There are 3 nested groupings, the coarsest first. Each group lies inside one group of the grouping before and may be the whole of it. The rows also spread widely along 11 directions, which tell nothing about the answers.
Known rows, each followed by its group in each grouping:
14	16	-32	-19	22	12	17	11	-1	4	-1	-14	9	3	-8	-4	-14	11	3	-26	-11	4	9	-12	0	10	13	34	14	-35	-2	-8	8	11	12	10	6	24	6	-7	4	-15
vese vebed Q_801
11	21	2	-6	11	2	17	33	11	0	17	-17	22	-22	-3	-11	23	-12	-18	9	-32	-16	-11	4	-8	37	24	28	-6	-28	20	-5	31	21	12	3	10	-18	32	22	2	-20
vese furok Q_5
-12	-3	-68	-27	22	24	1	-11	-19	15	-10	3	28	37	-14	-2	-26	8	0	-49	-4	14	21	-15	7	-18	-15	25	-2	-29	-16	-22	-4	-12	24	7	15	24	-40	-37	7	-3
vese vipe Q_306
-15	-9	31	6	26	-8	-31	21	-22	-13	11	-18	7	-5	-11	-11	13	-10	-43	36	-14	-33	1	9	-4	42	6	11	-17	-11	12	-18	18	-5	-6	-44	18	-23	-2	-9	-2	30
pimin dak Q_825
-5	1	18	-2	24	-4	8	30	-10	-22	24	-13	29	26	-2	-22	-5	10	-38	49	-13	-16	-4	5	-7	7	-7	10	-30	-16	4	2	14	2	-21	-13	-3	-9	-9	4	43	34
vese furok Q_719
-34	19	-27	-9	3	2	20	20	0	-8	8	-5	19	34	31	6	10	-17	-24	28	-28	-9	11	-19	23	21	-12	8	4	-22	-7	3	-1	-8	-9	-21	8	6	-28	-5	-6	31
vese zevu Q_339
-11	18	-7	13	-3	15	12	5	-13	-23	-6	16	-32	3	6	47	-24	-14	6	9	6	10	0	-24	22	37	20	3	31	2	-13	17	8	-13	8	-35	3	2	20	8	-21	-1
pimin Dube Q_459
-7	6	14	2	43	27	15	30	17	-16	6	1	-30	-1	-13	1	-32	25	-3	1	-1	-20	23	-20	-22	25	24	9	-22	-13	-13	-2	43	1	-15	-28	9	43	-4	-11	1	-9
vese vipe Q_802
-16	-24	-37	-25	5	-4	32	19	-12	17	14	-30	53	36	14	12	10	-6	-6	-8	-18	-10	-9	-18	20	-20	-35	25	-4	-24	-5	-10	-8	-13	-23	15	13	-7	-14	-23	-6	13
nuvem Zud Q_412
23	46	13	-2	19	-5	9	26	-12	-32	-6	-3	-18	-6	5	-21	-8	-6	-16	24	-7	16	25	-10	10	41	10	2	32	-25	9	1	16	5	15	-38	7	23	5	2	31	23
pimin Dube Q_59
-10	16	-17	10	2	16	0	-7	-6	-12	17	25	-13	-5	-6	18	-14	-7	4	-16	-9	2	3	1	-6	17	5	-8	-3	4	15	7	14	-22	40	-19	1	-14	-3	5	10	-15
nuvem kad Q_592
-5	9	21	28	6	21	-9	9	18	-10	13	23	-12	-18	-22	27	0	-23	-1	-10	-17	-38	8	15	-22	51	25	-32	-34	16	21	17	47	-22	43	-42	19	-36	11	5	-10	-30
pimin dak Q_481
4	-4	41	-8	14	-3	-53	20	-42	0	-14	-13	-49	-28	-15	-14	-8	-19	-7	16	-19	-27	-11	6	-5	35	19	31	27	-12	11	-25	21	-11	4	-27	17	-5	47	14	-9	-1
nuvem kad Q_971
16	-16	-6	-8	5	11	1	16	-39	-15	-22	-12	22	0	-18	29	-6	-9	-8	3	10	2	-15	1	13	47	23	32	21	-20	-14	-2	10	-1	-4	-17	13	-30	28	-26	-27	-3
vese furok Q_654
5	21	-14	-10	33	22	23	22	17	-8	2	6	-8	8	-2	-16	-18	10	2	-27	-9	-5	45	-18	-19	20	9	6	-5	-25	-11	-10	33	-7	17	-19	17	38	-21	-30	2	-15
vese vipe Q_68
13	-1	6	10	25	11	-22	-14	-59	-20	-5	6	-11	-20	-38	18	-30	22	-3	2	22	19	-22	18	9	26	39	21	12	-3	5	-1	-6	1	12	-23	-11	-27	26	-1	22	-7
nuvem saf Q_950
-35	30	-43	13	11	9	10	-9	18	10	39	16	33	-21	3	16	22	-5	-25	-12	-30	-2	-14	-4	12	18	10	5	-29	-12	24	3	1	19	42	-7	1	-33	-18	31	-5	-13
pimin Dube Q_428
-17	-34	-8	7	20	20	1	2	-21	-1	1	-12	-6	8	-16	53	-33	14	2	0	19	-12	-14	-18	8	19	13	25	-6	-4	-17	-3	5	-3	-28	-21	3	7	9	-14	-34	1
pimin dak Q_965
-9	23	-22	-15	13	4	-6	5	-11	16	7	0	-26	-12	21	-20	-3	-9	1	-21	-33	-1	18	-20	4	-8	-9	32	31	-17	15	-27	6	-2	32	-1	12	16	4	12	-2	-8
nuvem Zud Q_352
-20	-32	-9	-5	7	9	14	-1	-38	-13	6	-7	4	28	14	47	-26	-2	-3	11	13	-1	-10	-20	21	0	-13	28	21	5	-20	0	-11	-24	-30	-12	-8	-21	7	-28	-25	10
nuvem ruvus Q_783
-9	2	-12	11	27	10	-1	4	-23	-10	13	-5	17	-20	-28	28	-6	22	-15	7	-1	1	-40	13	4	36	34	13	-26	-15	18	10	4	16	2	-19	-9	-10	7	18	12	-3
nuvem kad Q_971
-28	-8	0	-5	8	22	-14	0	-3	16	14	1	-69	-5	24	30	-39	-8	18	-7	-16	-25	8	-39	0	-9	-4	38	31	5	-20	-20	12	-7	-6	-6	3	30	37	20	-52	-16
pimin dak Q_481
-17	19	-33	-1	-6	0	32	21	-1	-6	11	-4	42	-6	16	36	31	-26	-19	11	-34	1	-24	-5	25	47	11	8	5	-22	30	14	4	10	14	-10	2	-31	1	17	-17	2
nuvem ruvus Q_783
10	33	-6	4	35	15	-1	-5	-15	-17	8	12	-37	-9	-9	-12	-41	23	2	-15	11	23	32	-15	-4	0	10	18	20	-8	-7	-10	2	0	26	-24	-5	28	-1	-6	31	-3
pimin Dube Q_428
9	-12	8	-12	16	10	-26	15	-27	10	-11	-11	-31	-18	-15	1	-15	-5	13	-19	-12	-18	2	-5	-8	9	12	30	14	-11	1	-20	21	-11	11	-12	24	2	29	-6	-14	-21
nuvem Zud Q_412
-58	-12	-4	3	-1	-6	-28	3	-24	4	33	-2	19	14	26	10	16	-22	-52	57	-36	-27	-31	-3	23	6	-10	27	-16	-3	2	-9	-7	5	-11	-14	-4	-47	-5	32	-16	38
vese furok Q_719
0	-3	-5	8	9	15	-27	-26	-40	-8	6	27	-15	12	-23	9	-31	-5	8	-26	6	2	6	15	-10	-1	-2	-5	-1	13	3	-3	5	-43	42	-22	3	-29	1	-19	25	-14
nuvem kad Q_971
-22	4	-23	-2	8	-4	18	20	-11	-22	8	-14	52	43	10	17	12	-9	-39	39	-16	-3	-13	-7	28	32	-5	6	-8	-21	-1	13	-6	-4	-22	-21	0	-13	-30	-13	5	45
vese vebed Q_801
-3	-9	-49	-7	14	-4	10	-8	-47	-11	-16	-5	57	27	-2	15	11	-5	-24	-13	5	21	10	-2	31	25	-13	10	16	-17	-3	-11	-17	-21	15	-28	11	-28	-44	-59	-1	27
nuvem Zud Q_352
-12	-4	33	-1	-12	0	-41	15	-41	-6	-4	2	1	18	-19	-3	-1	-36	-20	35	-25	-26	-24	27	-1	23	6	-4	-14	5	6	5	19	-28	16	-20	14	-60	32	24	25	6
vese vipe Q_306
22	13	6	-3	17	6	18	10	-1	-5	18	5	-6	-24	-2	-7	-2	-6	5	-28	-10	-7	23	4	-25	15	3	12	9	-6	16	-8	27	-13	35	-4	3	-27	22	-16	6	-36
nuvem ruvus Q_783
-24	-25	-26	-8	20	4	-22	-13	-26	19	12	-13	16	16	-5	6	-5	-3	-18	-13	-8	-15	0	-5	4	-10	-19	29	-10	-10	-2	-30	-6	-8	7	-5	11	-16	-17	-21	-11	9
pimin dak Q_965
-23	8	22	14	0	3	-2	-1	-4	-11	39	12	-12	4	15	14	-5	-17	-15	20	-17	-18	-1	-1	-7	7	-8	-4	-9	18	6	5	12	-24	14	-19	-7	-46	23	21	3	-4
pimin dak Q_825
-8	33	-11	-6	17	9	28	32	10	-21	3	-1	-25	-1	26	10	-10	-9	-5	13	-24	5	19	-29	12	33	8	14	32	-23	12	3	19	5	-3	-28	2	44	-4	6	-9	11
nuvem ruvus Q_783
0	-6	3	-29	6	19	-14	44	-14	7	-26	-24	-30	21	-3	-5	-34	-13	11	4	-22	-24	-3	-25	1	8	6	38	23	-28	-12	-13	23	2	-24	-4	31	48	31	12	-15	4
vese furok Q_654

New rows, each followed by its group in each grouping:
-18	17	0	6	20	22	-23	3	-32	-22	-13	14	-54	10	-7	19	-46	8	2	21	4	0	9	-13	7	22	28	8	15	-4	-22	7	4	-13	-1	-43	1	26	1	4	6	13
vese zevu Q_339
-17	-19	-4	-8	7	-8	8	7	-30	-6	8	-9	-9	14	34	15	2	-19	-8	13	-9	-8	14	-30	21	10	-25	31	39	-4	-20	-20	-1	-30	-17	-19	7	-17	3	-37	-37	20
nuvem Zud Q_412
-18	7	-8	-7	-4	12	-8	5	-28	-8	3	5	-22	20	20	15	-28	-12	-8	26	-12	4	-7	-22	17	2	0	31	31	-8	-14	0	-1	-6	-4	-6	-5	2	24	22	-6	15
vese furok Q_719
-18	0	12	16	-12	9	-27	20	-29	-10	-14	-3	-3	0	-15	48	1	-31	-13	32	-17	-24	-36	7	22	60	28	-6	-1	0	15	16	13	-6	1	-44	16	-25	30	28	-24	13
pimin dak Q_481
-12	3	-3	-17	-4	23	-26	38	-6	3	-38	-4	-31	32	-15	12	-28	-29	12	-2	-29	-30	3	-14	6	31	13	3	8	-21	1	3	27	-21	-1	-29	42	45	4	5	-20	4
vese vebed Q_801
10	-6	10	-6	15	9	-9	-2	-20	-9	11	7	11	19	-19	-21	-12	-5	-10	-18	-1	-13	22	15	-25	-5	-14	3	-19	-1	-8	-10	23	-36	30	-7	8	-43	2	-32	29	-14
vese vipe Q_306
-23	-9	6	19	-4	14	-13	2	-10	2	12	6	-14	-11	-8	50	0	-22	-3	12	-13	-26	-27	-1	5	40	21	3	-7	6	9	7	17	-8	11	-27	7	-39	31	25	-36	-16
pimin dak Q_965
-15	-22	-11	-9	-10	24	-15	9	-25	1	-26	6	-18	39	-12	35	-31	-29	23	-25	-5	-20	1	-14	8	15	-10	-2	12	-1	-8	0	13	-49	5	-29	32	13	0	-24	-23	-5
nuvem kad Q_971
-35	-2	-49	22	22	16	5	-36	-19	-14	28	24	9	3	13	56	-13	10	-20	-1	8	13	3	-19	26	21	6	14	3	6	-15	-2	-17	-3	15	-31	-22	-24	-31	-22	-34	14
pimin dak Q_481
1	27	7	-5	5	4	-25	10	-29	-19	-11	16	-10	16	-10	-25	-9	-25	-16	13	-20	1	17	12	0	23	5	-8	7	-10	8	-4	17	-27	39	-30	11	-14	-1	2	40	13
vese vipe Q_306
12	-14	29	-1	41	-1	-28	13	-43	-13	-1	-13	-28	-19	-21	-13	-21	19	-10	8	7	-13	11	7	-13	13	15	25	3	-7	-6	-23	17	-11	-6	-32	11	-8	13	-26	14	5
nuvem Zud Q_412
-31	30	-13	-2	-1	1	-33	1	-19	4	4	5	-33	-1	23	-2	4	-34	-22	26	-42	-4	0	-13	23	20	-2	18	29	-13	19	-20	-2	1	26	-27	5	2	4	37	-10	25
pimin dak Q_965
-1	-5	-28	-8	22	-6	3	-4	-27	9	21	-18	64	-14	-24	-3	26	11	-28	-12	-12	0	-31	24	4	17	5	27	-26	-27	26	-12	-2	10	18	5	-2	-42	-4	-4	21	-6
nuvem kad Q_971
-3	11	10	15	14	26	12	17	-1	-23	9	17	-10	1	-14	26	-31	7	-4	17	-3	-8	-8	-3	-11	31	30	-5	-18	-2	-1	25	29	-2	2	-26	-2	0	14	18	9	-6
vese furok Q_719
-24	-4	2	10	37	18	4	23	12	-16	8	9	-42	6	7	16	-27	10	1	1	-7	-27	34	-30	-8	24	7	-7	-11	-2	-9	-4	32	-21	-13	-53	20	46	-38	-31	-20	10
nuvem Zud Q_412
8	-11	-12	-5	15	6	-23	-5	-37	2	-4	-9	-1	-24	-25	8	-6	2	0	-20	2	-2	-14	9	-1	23	15	33	10	-15	5	-18	7	-2	21	-9	8	-23	23	-11	-9	-17
nuvem kad Q_592
-42	-21	-3	14	26	6	2	-19	7	3	57	8	-8	2	29	21	-5	3	-20	-2	-7	-31	21	-20	-10	-13	-29	21	-16	19	-19	-24	7	-20	-2	-12	-12	-32	-16	-24	-37	0
pimin dak Q_481
-14	-1	-7	7	19	11	31	2	26	8	52	13	-2	-7	14	10	-7	6	11	-27	-18	-23	15	-10	-24	-19	-12	-1	-30	11	5	2	26	-25	20	5	1	-22	-1	-4	1	-38
nuvem Zud Q_412
-1	8	19	-11	27	-14	-22	25	-32	-10	8	-25	-1	-3	-5	-34	0	3	-29	31	-19	-9	-7	8	3	14	-1	25	5	-25	18	-20	5	2	-9	-21	2	7	6	7	37	31
nuvem kad Q_971
-2	28	-28	-24	7	9	-13	13	-31	15	-8	-13	-5	2	-6	-10	-12	-2	-1	-2	-28	5	-16	-5	12	0	19	36	16	-37	6	-9	-4	16	15	7	6	17	25	35	20	-4
vese zevu Q_339
-25	8	1	1	-1	20	-32	18	-15	14	-8	1	-24	-18	-19	24	-8	-18	-2	12	-34	-25	-37	3	1	33	39	18	-11	-14	9	2	27	11	13	-11	14	-10	39	52	-20	-20
vese vipe Q_306
1	1	-27	-22	3	7	18	21	-19	9	-7	-17	-2	1	9	18	-7	-6	16	-16	-16	2	-5	-24	17	8	1	33	32	-26	-1	-7	5	-2	-1	5	12	18	18	-1	-20	-7
nuvem Zud Q_412
-17	-2	-47	9	47	14	12	-29	-3	6	37	0	18	-22	1	20	-3	29	-19	-29	6	8	12	-14	-1	8	6	36	-11	-15	-3	-25	-5	19	19	-6	-14	-11	-28	-24	-22	-12
pimin dak Q_965
-2	-13	29	26	30	9	-4	11	-12	-25	20	11	-14	-18	-18	21	-10	11	-10	12	6	-23	6	8	-19	34	22	-14	-29	17	4	7	30	-23	5	-45	6	-33	0	-26	1	-9
nuvem Zud Q_412
-9	35	-6	-4	11	-1	23	15	22	-7	39	0	8	2	29	-19	15	-10	-23	17	-35	-12	14	-10	-5	5	-7	13	-3	-13	10	0	13	-2	16	1	-9	-13	0	17	17	1
vese vebed Q_801
-20	9	0	18	17	22	-12	-7	13	1	37	26	-15	-20	-7	20	-3	-5	-5	-7	-21	-30	-8	5	-22	15	24	3	-29	9	6	7	27	-9	35	-11	-3	-45	14	21	-14	-38
vese vebed Q_801
18	8	23	5	-13	13	6	24	-14	-12	-6	3	-13	-2	-25	24	-17	-17	19	-3	-10	-12	-27	15	-10	35	22	-11	1	0	20	27	31	-23	16	-14	9	-15	55	29	18	-28
nuvem kad Q_971
-17	-1	24	-7	24	5	-27	21	0	13	29	-2	-41	0	3	-32	-19	-2	0	1	-35	-40	18	-5	-28	-30	-16	3	-24	5	13	-21	27	-23	8	-11	18	11	-1	14	26	-7
nuvem Zud Q_412
-7	32	0	18	47	-5	7	20	9	-23	31	-9	13	-37	-4	-13	22	14	-47	25	-13	-7	11	-2	-1	53	25	8	-22	-25	18	-9	20	29	9	-39	0	-7	-22	2	13	19
pimin Dube Q_459
-28	34	1	12	17	2	-6	5	-12	-17	27	16	9	5	3	-11	3	0	-40	42	-30	-2	-7	11	4	17	13	-7	-27	-2	16	4	12	0	20	-24	-14	-29	-12	31	45	20
vese vipe Q_802
5	10	-46	-13	26	14	-20	-9	-35	6	-18	-10	3	-11	-20	12	-13	5	-4	-30	1	16	8	-9	19	23	17	39	27	-31	1	-28	-8	16	29	-14	9	20	-2	-16	-14	3
pimin dak Q_481
-15	-19	-12	-3	0	17	16	1	-27	-2	12	2	16	32	-8	44	-31	1	5	-3	2	-4	-28	2	4	-15	-5	3	-18	5	2	19	-5	-22	-10	-1	-5	-23	10	7	14	-7
nuvem ruvus Q_783
11	32	-7	-2	11	12	52	21	16	-27	14	10	-13	-1	20	9	-12	1	3	4	-5	10	22	-26	-1	29	11	11	24	-17	-12	11	26	-4	7	-9	-12	14	17	-2	0	-13
vese vipe Q_306
-20	-12	6	3	29	16	-14	-1	-22	2	15	-2	-27	-27	-2	17	-14	12	-9	1	-3	-15	-11	-11	-4	19	26	48	7	-7	-24	-20	16	10	-4	-6	-6	-23	31	3	-43	-24
vese vipe Q_68
-19	19	-37	1	14	12	21	8	-22	-6	6	-8	35	-18	-10	39	7	18	-25	23	-13	16	-46	-6	30	43	46	35	-6	-32	6	11	-2	40	-3	-1	-20	-15	18	33	-6	1
vese vipe Q_802
4	-29	48	-8	32	-7	-16	47	-34	-9	-15	-40	-17	7	-12	-14	-16	8	-14	33	-3	-35	-4	-7	-3	24	0	24	4	-13	-2	-18	24	-7	-49	-30	26	16	21	-16	1	23
nuvem Zud Q_352
-8	20	-26	-16	-8	14	24	15	0	-2	-1	8	13	30	10	10	-4	-24	3	-11	-22	2	11	-11	8	14	-5	3	10	-16	-2	5	17	-19	22	-1	9	0	-1	-1	2	-5
vese vipe Q_306
-16	-1	19	-2	21	-18	25	46	12	-8	41	-28	39	11	19	-22	28	-4	-40	42	-36	-34	1	0	-4	6	-24	-2	-37	-14	21	-4	19	-8	-26	-14	7	-18	-20	-3	31	28
nuvem Zud Q_412
14	13	-21	6	20	-5	37	20	-14	-24	10	-11	59	-6	-15	15	18	13	-23	8	-4	11	-10	12	11	42	17	-6	-19	-22	24	15	8	4	11	-20	4	-28	-16	-18	32	9
nuvem Zud Q_412
-9	36	17	19	26	13	-9	11	-18	-31	9	12	-42	1	-9	3	-38	17	-13	36	-1	10	3	-7	5	19	25	-4	1	-2	4	14	6	6	1	-44	-9	25	4	29	44	23
pimin Dube Q_428
-11	13	-21	-1	25	-1	38	12	6	1	40	-21	28	-15	17	8	10	19	-23	12	-12	5	-12	-19	14	5	-1	32	-4	-24	-1	-5	0	31	-9	9	-13	-1	4	15	2	0
pimin Dube Q_59
7	17	-26	-11	13	15	12	10	-18	10	0	-7	-4	-1	-12	5	-27	13	17	-22	-10	12	-11	-7	3	-9	14	18	8	-17	13	4	4	7	17	9	3	22	19	24	27	-17
nuvem Zud Q_352
19	17	-2	5	22	12	37	20	-4	-20	12	-8	13	-18	-21	20	-14	26	4	1	3	10	-20	4	0	33	37	10	-6	-19	19	19	12	20	-5	-8	-8	4	22	16	25	-17
nuvem saf Q_950
-9	3	31	-5	-1	4	-45	20	-24	2	-9	-2	-40	18	-3	-13	-16	-39	-5	12	-26	-33	16	-1	-3	10	-13	0	10	4	7	-16	20	-32	13	-35	29	2	17	7	2	17
pimin dak Q_481
7	-32	11	-2	20	5	-31	2	-59	-3	-24	-10	-27	-16	-23	24	-20	-3	6	-9	13	-9	-2	-4	7	29	21	35	30	-4	-17	-21	10	-22	1	-30	21	-23	25	-39	-36	-7
nuvem Zud Q_412
-24	-8	9	10	16	2	-11	12	-12	-3	19	0	36	-16	-16	10	29	-9	-37	20	-22	-35	-21	20	-3	42	22	12	-39	-8	9	-5	28	-1	9	-22	7	-67	7	-1	-13	-9
vese vipe Q_802
11	-25	-18	-15	11	2	16	6	-25	14	-7	-23	15	-29	3	26	13	-5	10	-35	5	-7	-5	-18	8	32	9	52	37	-18	-11	-21	11	0	5	4	17	-29	35	-33	-65	-33
nuvem Zud Q_352
-30	-24	-31	-12	16	8	9	-6	-12	14	20	-4	11	3	23	24	7	-13	-10	-22	-15	-16	12	-21	8	-1	-22	38	14	-9	-4	-29	0	-15	4	-2	8	-24	-13	-35	-51	-10
nuvem ruvus Q_783
0	-25	14	4	48	7	-4	5	-23	-2	20	-16	-18	-26	-13	4	-23	34	-4	-8	12	-16	0	-10	-17	1	12	36	-6	0	-10	-22	18	4	-14	-10	-1	-6	15	-22	-9	-17
nuvem Zud Q_352
-25	-12	22	-6	3	6	-18	16	-27	-7	4	-7	-36	19	23	10	-28	-18	-11	37	-15	-20	-3	-22	10	1	-8	34	27	2	-24	-11	10	-16	-27	-14	3	-3	31	9	-21	19
vese furok Q_654
37	10	6	0	32	11	35	9	-32	-31	5	-3	-7	-14	-17	16	-36	30	6	-6	27	26	8	-1	-8	21	23	22	22	-12	0	10	10	0	1	-12	-18	2	23	-20	30	-13
nuvem ruvus Q_783
-5	-14	-5	6	7	20	-17	-6	-38	0	-1	13	-14	17	-31	26	-43	3	19	-19	4	-4	-13	11	-7	-16	7	-8	-17	14	2	12	7	-35	20	-12	7	-18	10	2	28	-19
nuvem Zud Q_412
-38	25	-10	11	22	17	1	-12	-10	-27	21	35	-38	15	28	7	-27	2	-21	24	-9	9	31	-26	12	10	0	6	20	8	-21	-6	6	-19	10	-40	-18	4	-23	-9	-2	18
vese vipe Q_802
-13	13	-3	3	39	13	7	19	6	-22	5	2	-22	-5	-1	5	-16	14	-10	8	-8	-7	23	-24	6	39	17	7	7	-18	6	-9	17	3	-12	-45	11	43	-32	-20	-8	16
nuvem saf Q_950
12	-9	-36	-9	7	3	46	-17	-6	12	36	-11	45	14	4	17	-7	8	3	-37	6	13	-4	-5	-1	-30	-23	31	-2	-7	-4	-7	-9	-9	16	37	-16	-39	21	-12	9	-30
pimin dak Q_965
-23	28	-21	19	2	19	20	-17	6	-12	35	37	-10	15	10	29	-25	-7	2	-12	-4	10	8	-11	2	-8	-5	-17	-9	17	-1	22	4	-23	37	-14	-12	-21	-8	18	22	-13
pimin Dube Q_459
-19	36	-54	-3	-2	25	52	-4	21	11	33	14	-3	-11	25	41	-11	8	19	-24	-20	10	-14	-29	10	2	21	27	10	-14	-8	18	6	16	23	26	-18	3	27	39	-22	-47
vese zevu Q_339
-16	-12	18	4	13	7	4	30	-13	-11	1	-20	-19	16	3	32	-23	-4	-3	28	4	-18	-16	-24	12	14	3	21	7	-6	-18	3	8	-4	-43	-22	7	14	26	10	-16	16
pimin Dube Q_459
-16	15	0	1	22	22	-13	27	22	14	11	-7	-18	-16	-18	8	-10	-2	-1	-11	-35	-38	-1	-6	-17	19	18	4	-33	-15	23	-7	36	13	15	-16	22	32	7	34	-6	-14
pimin dak Q_481
-21	26	-48	-16	-11	1	-11	-9	-26	11	-1	14	30	26	9	-6	17	-34	-16	-10	-32	5	6	3	19	7	-11	6	11	-17	5	-8	-10	-24	53	-9	13	-35	-17	-3	10	3
vese zevu Q_339
28	25	-21	-9	17	-4	38	7	-19	-6	25	-9	28	-15	-2	-8	-3	20	-1	-15	-5	24	-5	5	0	-6	7	21	4	-20	18	3	1	8	26	17	-18	-20	19	7	49	-17
nuvem Zud Q_412
-8	-36	-26	-11	24	16	-23	6	-32	14	-20	-28	38	12	-46	24	-11	10	-8	-27	7	-17	-20	6	3	23	13	29	-25	-27	0	-19	4	4	-4	-14	30	-2	-4	-28	-17	0
pimin dak Q_825
-10	-5	18	10	7	10	21	23	1	-17	24	-4	-1	-10	14	34	-6	-5	-14	31	-6	-19	-17	-9	2	35	21	19	-1	2	-11	15	23	3	-20	-11	-6	-31	34	10	-28	-6
vese furok Q_654
-16	1	-32	-19	19	9	-9	-1	-28	5	-2	-4	20	36	-3	-15	-10	-2	-11	-14	-8	-7	21	-4	4	-5	-14	17	-5	-20	-14	-17	-3	-22	16	-12	19	-2	-30	-34	14	10
vese zevu Q_339
